All groups share one centre, and each spreads out both ways along 10 directions, with some noise.
In the rows, 128 means zero.
Some rows, each with its group after it:
[125 140 137 128 188 165 123 121 128 156 146  94 120 131 138 118 123 105
 138 121]	Mobel
[166 130 166 108 141  95 139 171 140 124 121 117 154 135 159 143 123 105
 112 137]	Mitod
[103 124  84 132 123 134 115 130 139 129 153 105 163 130 107 152 124 102
 138  85]	pek
[133  87 100 129 119 138 134 132 123 141 133 146 159  89  89 126 140 147
 149 121]	Mitod
[109 110 122 108 104 113  68 134 124  94 126 136 128  85 106 167 124 117
  71 110]	pek
[116 103 159 126 103 105 151 129 166 163 140 107 101 121 127 131 147 104
 129 134]	mog
[143 114 112 125 114 134 125 135 135 114 137 125 110 109 103 126 126 103
 112 131]	Zomu
[150 114 150 131 116 102 140 131 141 123 139 132  99 123 149 142 132 138
 134 138]	Mobel
[129 127 104 141  96 108 115 129 152 128 152 117 115 138 125 160 127 127
 127  94]	Mitod
[140  94 148 138 123 116 150 120 162 137 112 141 188 106 148 135 161 140
 117 111]	mog
[117 109 154  84 183 124  94 144 118 188 127  89 128 105 130 135 124 131
 128 114]	Mitod
[135 123 102 153  87 148 125 143 169 108 130 150 178  91 101 145 163 116
  83 109]	Zomu
[153 144  98 113 130 137 181 174 121 123 129  99 167 113 117 142 116  90
 129 159]	pek
[120 125 139 136 134 172  93 137 179  96 167 155  71  76 148  97 168 152
 130 124]	Mobel
[ 76 122 139 140 128  66  99  98  74 181 114  86 119 204 109 179  95 162
 172  87]	Mobel
[172  74 150 135 140 102 149  92 122 208  89  99 107 140 115 118 130 152
 130 120]	mog
[124 105 175 125 146 100 150 125 118 145 109 114 156 134 138 146 135 127
 133 139]	mog
[132 122 132 139 104 115 123 128 121 131 142 139 102 143 112 140 120 125
 132 130]	mog
[134 123 110 123 134 113  91 144 128 123 135 113 139 130 126 154 121 143
 129  85]	mog
[122 118 133 114 139 122 115 127 118 148 127 100 109 116 122 143 119 121
 119 126]	Mobel
[174 123 138  89 171 115 135 129 110  92 135 137 151  91 197 158 103 127
 119 141]	pek
[147 149 139 145  97 121 137 128 134  95 111 155 150 145 133 133 128 102
  84 139]	Mitod
[109 127 143 180  87 109 128 100 133  76  92 132 118 190  92 111 136 103
 102 119]	Mitod
[138 131 134 123 144 128 131 122 119 150 123 126 159 125 138 147 124 123
 119 123]	Mobel
[150 141 163 119 156 112 129 135 104 144 115 126 160 155 146 148 110 109
 116 134]	Mobel
[114 120 139  99 169 134 112  99 142 149 147 113 138 117 167 135 116  96
 125 109]	pek
[140 103 139  83 171 125 105  94  86 136 126 133 102 119 137 114  88 105
 128 142]	Zomu
[166 128 125 143 131 164 117 112 138 127 107 192 173 103 136 106 152 159
  94 116]	mog
[129 133 147 157  79  91 132 118 113 137 157 166  97 177 125 156 119 144
 160 133]	mog
[143  85 155 126  72 102 115 144 154 146 144 157  62 111  99 108 152 137
 127 143]	Mitod
[161 146 100 151 107 151 158 176 138 135 118 133 185 136  87 118 143 112
 116 130]	pek
[ 99 135 171 142 163 135 110 144 125 148 114  74 105 138 112 135 143 126
 117 127]	Zomu
[118 100 129 152 139 155  91  97 129 134 123 131  71 124  91  95 149 156
 136 110]	Mitod
[131 128 157 118 153 126 114 125 125 167 121 124 123 127 144 126 129 144
 129 123]	Mitod
[131 144  67 141  73 122 159 111 130 157 148 144 165 125 117 173 118 122
 129 113]	Mitod
[103 140 128 113  99 116 141 121  97 169  92 130 135  84 126 166 131 163
  96 160]	pek
[135 152 146 124 125 122 122 169 149 111 147 143 159 146 144 135 131 108
 128 121]	pek
[ 93 152 114 159 125 132  81 159 123 130 114 106 154 157  92 144 145 164
 123  83]	Zomu
[127 152  97 145 199 183 124 159  70 107  86  80 202 131  83 130 121 138
 126 117]	Zomu
[152 142 130 112 138 127 150 140 116 154 133 122 142 129 141 139 116 113
 129 141]	mog
[105 113 110 156 149 130 134  86  98 112 150  99 113 150 112 165 109 117
 159 107]	Mobel
[135 130 132 138  99 104 148 128 117 140 152 138 104 154 120 147 112 116
 149 144]	mog
[152 100 110 137 107 134 140 133 139 120 121 141  98 100 114 100 147 170
 141 139]	Mobel
[114 156 154 153 133 156 135 121 137 152 124 140 136 123 134 126 153 143
 114 140]	Zomu
[110 129 135 109  82  98  74 100 140 177 146 177  70 147 137 114 121 150
 125 107]	Zomu
[169 125 169 151 123  98 141 140 119  87 131 157 110 165 155 132 124 145
 149 145]	Mobel
[ 89 138 162 178 126 140  90 147 149 107 116 113 129 139  97 140 172 150
 111 102]	Zomu
[145 109 174 150 183 133 126  88 103 104 116 175 162 141 171 124 131 179
 161 123]	Zomu
[170 151 126 118  54 124 126 139 157 142 149 185 101  93 134 142 135 101
  61 154]	Mitod
[113 123 166 122 123  94  92 131 110 132 119 126  94 147 126 142 124 143
 121 125]	Mobel
[110 149 138 131 115 117 100 124 116 128 132 134 112 147 126 148 120 130
 119 122]	Mitod
[127 138 140 124 171 125 133 106 113 147 138 128 140 140 178 141 117 159
 163 120]	pek
[ 91 138 132 133 164 142  66 137 104  92 138 119 127 155 102 130 117 121
 135  96]	pek
[156  70 111 132 118 104 122 159 144  58 144  93 112 105  89 148 126  84
 123 110]	Zomu
[143 137 155 125 129 120 138 153 143 163 127 106 110 133 139 128 135 125
 120 136]	Zomu
[108 117 126 176 136 181 164 104 164 166 115  91 174  80 102 156 182 116
  95 118]	Zomu
[153 149  66 109 133 187  84 142 142 143 146 114  69 100  96  85 118 107
  95 113]	mog
[140 128 127 144 107 136 172 122 142 143 148 142 116 130 128 118 136 119
 150 152]	mog
[ 97 174 177  87 216 161  97 103  94 210 118 112 171 112 179 156 110 107
  91 127]	Mobel
[135 122 119 138 131 118 126 122 120 152 128 118 135 138 132 147 124 155
 146 107]	pek
[142 134 138 108 120 104 136 132 142 135 140 143 160 107 176 163 126 133
 119 127]	pek
[183 120 148 143 110 136 170 149 150  95 132 169 126 120 138 101 146 121
 125 167]	mog
[136 145 145 126 118 112 175 142 122 111 127 133 107 121 156 133 127 144
 148 180]	pek
[174  83 120 135 147  95 163 176 146  96 139  72 125 149 124 124 126 127
 185 113]	Mitod
[111  98 136 113 116 124 108 106 157 167 143 101  65  76 126 137 143 124
 105 123]	Mobel

New rows. What belongs after each?
[164  97 123 124 164 153 203 134 141 125 135  65 156  67 129 161 135  59
 114 155]	Zomu
[135 140 151 137 142 125 123 114 102 151 123 153 134 151 144 137 125 154
 136 131]	mog
[125 132 145 120 130 124  96 163 152  91 137 134 131 119 136 130 139 124
 115 116]	mog
[119 110 130 133 139 134 109 116 125 153 128 126 124 124 118 126 137 148
 138 106]	Mitod
[126 132 134 116 134 132 110 140 133 139 126 133 128 106 137 130 136 149
 122 125]	Mobel
[168 126  92  91 118 126 157 123 122 137 157 148 118 105 146 126  94  95
 135 152]	Zomu
[117 125 136 126 144 128 142 117 105 146  98 105 163 143 112 130 121 105
 119 133]	Mitod
[136 141 126 160 118 120 147 139 160 196 119 111 167 153 140 147 156 177
 146  92]	Zomu
[140 109 112 128 131 160 146 110 142 148 107 133 175  88 112 117 147 114
  98 127]	mog
[162  95 158 121 133 110 128 118 143 148 122 123  80 120 144 115 134 136
 122 134]	pek
[137 121 127  77 142 109  97 128  96  98 155 148 119 116 148 149  81  95
 126 132]	Zomu
[144 111 109 119 144 147 101 149 124 108 139 116 118  94 103 127 129 119
 121 118]	Mitod
[107 142 134 136 130 116  87 135 150 145 157 128 153 152 141 161 130 120
 130  75]	Mobel
[159 165  89 117 154 145 164 160 102 145 127 111 177 131 141 140 105 128
 145 140]	Zomu
[140 129 131 118 143 120 114 143 132 150 147 111 107 124 142 139 125 138
 137 114]	Mitod
[131 137 130 108 130 125 152 143 126 159 123 106 139 114 133 140 126 108
 118 147]	pek
[188  72 160 151 110  97 114 110 159 100 132 175  64 126 154 106 149 183
 138 117]	pek
[168 115  92 140 135 119 184 134 130  95 181  99 138 116 153 182 111 100
 165 129]	Mobel
[200  14 170 171 187 115 146  95 130  75  89 130 164 125 121 106 154 163
 156  97]	Zomu
[112 127 161 123 156 124 113 136 120 138 132  87  95 133 123 140 123 113
 128 133]	Zomu
[159 104 142 149 116  95 162 114 122 154 119 120 102 162 137 128 127 157
 166 130]	Mobel
[113 102  88 138 107 154 104 134 169  59 190 122  76  62 115 148 147 112
 129 111]	Mobel
[154  70 168 127 144 105 174 143 182 147 113  71  98 116 138  96 160 124
 145 137]	mog
[139 131 147 128 164 131 125 112 102 150 118 133 120 152 145 113 119 157
 156 131]	Zomu
[138  91 116 130 154 116 146 158 124 111 131 110 179 125 119 134 130 148
 179 106]	Mitod
[114 126  91 153 115 131 114 128 123 131 127 145 156 145 112 125 138 189
 167  89]	Mobel
[176  96  85 187  90 160 123 130 158  67 125 164 186 152  48 100 151  78
  95  88]	Mobel
[136 139 140 147 118 141 149 149 156 121 137 121 135 106 131 143 154 113
 107 142]	Zomu
[138 120 141 122 134 127 122 138 136 100 136 128 110 120 130 118 126 108
 122 136]	pek
[145 129 146 112 158 140 143 129 105 128 120 125 104 101 150 119 125 150
 132 163]	Mobel
[145  96 113 123 155 140 125 136 130 159 144 119 131 102 125 127 137 159
 160 108]	Mitod
[112 134 107 119 170 136 130 137  76 151 150 105 131 132 120 147 105 161
 193 128]	Mitod
[125 133 157 151 132 125 102 126 136 120 137 153 122 156 135 124 140 150
 137 110]	Mobel
[142 173 131 135 155 153 129  90 121 162 106 101 104 153 150 123 113 106
  81 129]	Mitod
[143 127 142 146 152 142 131 116 111  93 136 130 118 136 127 132 121 109
 131 136]	Mobel
[130 120 139  90 115  97 134 165 117 160 133 142 183 102 129 164 123 115
 125 139]	Mitod
[154 132 150 136 120 137 118 129 153 176 115 163 175 126 131 120 150 131
  92 115]	pek
[ 94 130 178 167 148 140 107 147 144 146 108  72 104 141  96 136 171 141
 111 117]	Zomu
[143 112 138 148  98  96 154 119 139 155 144 133 113 154 132 144 131 141
 157 125]	mog
[132 114 127  95 163 120 145 123  78 183  85  69  93 116 108 119 106 143
 131 162]	Mobel
[150 148 101 133 180 177 135 147 137 135 145 109 175 132 133 115 127 104
 141 109]	Mobel
[152  97 124 140 131 165 120 103 145 151 117 158 137  87 107  99 160 150
 111 117]	Mitod
[155 126 162 133 171 160 119 121 134  91 126 168 139 126 151  87 137 117
 118 137]	pek
[103 114 152 125 108 106  77 124 111 127  99 140  98 133  96 122 134 157
 108 123]	Mobel
[140 118 135 127 109 128 169 125 161 154 130 118 105 114 135 109 140 106
 124 151]	pek
[131 111 128 132 137 124  98 139 125 109 118 123 140 125 113 136 131 134
 115 105]	mog
[137 104 144 156 107 124 105 115 159 133 130 142 125 149 102 119 145 106
 105  97]	Mobel
[138  98 134 116  87  92 141 147 138 188 163 146 100 114 125 139 133 157
 167 135]	Mitod
[123 105 188 179 149 143 132 128 160 128 102 100 131 119 115 132 180 142
 110 123]	Zomu
[183 111 152 132  75 109 147 161 199 170 130 154 145 124 132 114 163 105
  94 123]	pek
[ 82 118 116 128  66 112 116 115 149 114 136 150 127  90 121 158 145 136
 104 123]	pek
[167 136 126 115 144 120 157 134 128 190 132 112 138 135 156 141 112 130
 141 130]	mog
[111 131  93 138  87 137 131 181 128 105 129  90 119 120  50 129 133  81
 110 144]	pek
[169 101 137 139 142 119 138 139 144 160  93 118 197 124 129 137 151 150
 109  96]	Zomu
[108  95 128 134 148 144 138 101 143 173 116  78 102 118 103  99 146 124
 139 116]	mog
[157 102 136 111 149 140 124 155 164 107 104 121 181  79 139 120 153 117
  86 115]	mog
[127 107 120 110 124 165  95 121 153 165 108 127 132  74  89 102 152  97
  63 117]	Mobel
[140  93 106 122 130 120 158 159 108 101 122 131 202 111  98 132 127 126
 159 131]	Mitod
[157 102 167 127 122 106 111 105 120 144  98 155  86 108 150 128 138 185
 107 140]	pek
[136 117 153 123 136 128 119 109 125 143 126 146 109 129 139 115 133 136
 126 130]	Zomu
[ 88 134 129 118 151 127  80 113 118 127 141 129 151 131 138 157 120 130
 127  89]	pek
[147 149 112 129 138 127 115 114 101 169 112 172 155 169 150 105 115 193
 161 108]	Zomu
[117 103 190 175 176 153 133 130 140 123  95  73 135 114 105 135 175 132
 107 126]	Zomu
[128 115 137 113 151 140  73  89 146 149 129 175 195  99 164 150 134 128
  84  75]	pek
[146 143  62 144 107 162 157 122  99 108 146 147 139 110  98 138 114 122
 136 145]	Mitod
[144 112  92 120 122 133 131 150 129 136 119 111 127 104 106 117 132 147
 132 127]	Mobel
[176 118 155 133 115  81 117 135  85 143 125 130  77 173 117 147  99 136
 136 137]	mog
[138 126 121 130 128 133 125 140 134 172 110 105 126 133 109 121 136 136
 114 115]	Zomu
[122 127 169  96 134 104 110 124 137 176 131 119 118 106 160 162 126 107
  91 129]	Mobel
[120 120 159 133 167 173  90 108 131 123 115 149 122 132 111  75 141 100
 101 124]	pek
[118 110 121 124 103 121 120 130 134 131 125 115 107 105 103 135 134 122
 107 127]	pek
[129 133 155 134 150 139 108 136 109 101 119 145  91 130 132 100 133 162
 138 147]	Mobel
[132 124 143 118 143 115 122 139 127 140 129 133 159 127 144 145 129 143
 136 115]	Mitod
[156 107 132 121 197 116 127 132  87 114 114 100 174 145 141 148 102 146
 164 106]	Zomu
[176 123 148 127 100  89 156 170 181 130 158 135 127 144 162 135 140 113
 142 124]	pek
[ 75 176 127 117 186 158  97 117  71 181 112  85 117 156 115 130 107 142
 141 127]	Zomu
[158 114 130 164 146 156 116 115 139  86 117 129  86 140 116  86 143 145
 127 118]	Mitod
[137 108 113  95  98  83 137 163 144 124 155 104  83  78 158 169 126 162
 148 139]	Mobel
[104 138 107 134 123 156  89  98 118 169 134 139 109 130 102 122 128 137
 116 107]	mog
[121  98 186 125 138 106 107 171 146  50 112 121 136 115 123 124 150 108
 108 137]	mog
[151 125 149 101 177 131 106 122  87 134 106 146 151 133 144 114 106 137
 124 132]	Zomu
[125 142 102 108 140 130 140 133 113 184 139  79 104 140 121 135 105 116
 144 127]	Zomu
[ 89 138 151  82 148 137  70 127 123 165 122 121 125  69 137 151 130 122
  71 128]	Mobel
[158 107 149 125 155 114 124 121 119 149 109 128 139 143 140 116 123 154
 142 114]	Zomu
[148 115  96 150 108 117 146 124 121 153 127 124 144 130 118 152 131 172
 153 106]	pek
[125 106 148 116  90 111  98 127 187 133 167 144 108  82 150 166 151 104
  86 105]	Mobel
[ 89 142 136 140 147 124 113 115  87 126 122 133 148 163 124 139 117 157
 163 119]	Mitod
[158 119  79  92 144 135 137 150 107 115 136 101 168  91 110 151  94  73
 106 129]	Zomu
[154 107 146 127 132 122 100 145 145 119 116 122  95 123 121 107 140 135
 110 117]	mog
[105 132 134 134 138 118 124 114 117 133 135 122 110 139 143 141 122 153
 154 121]	pek
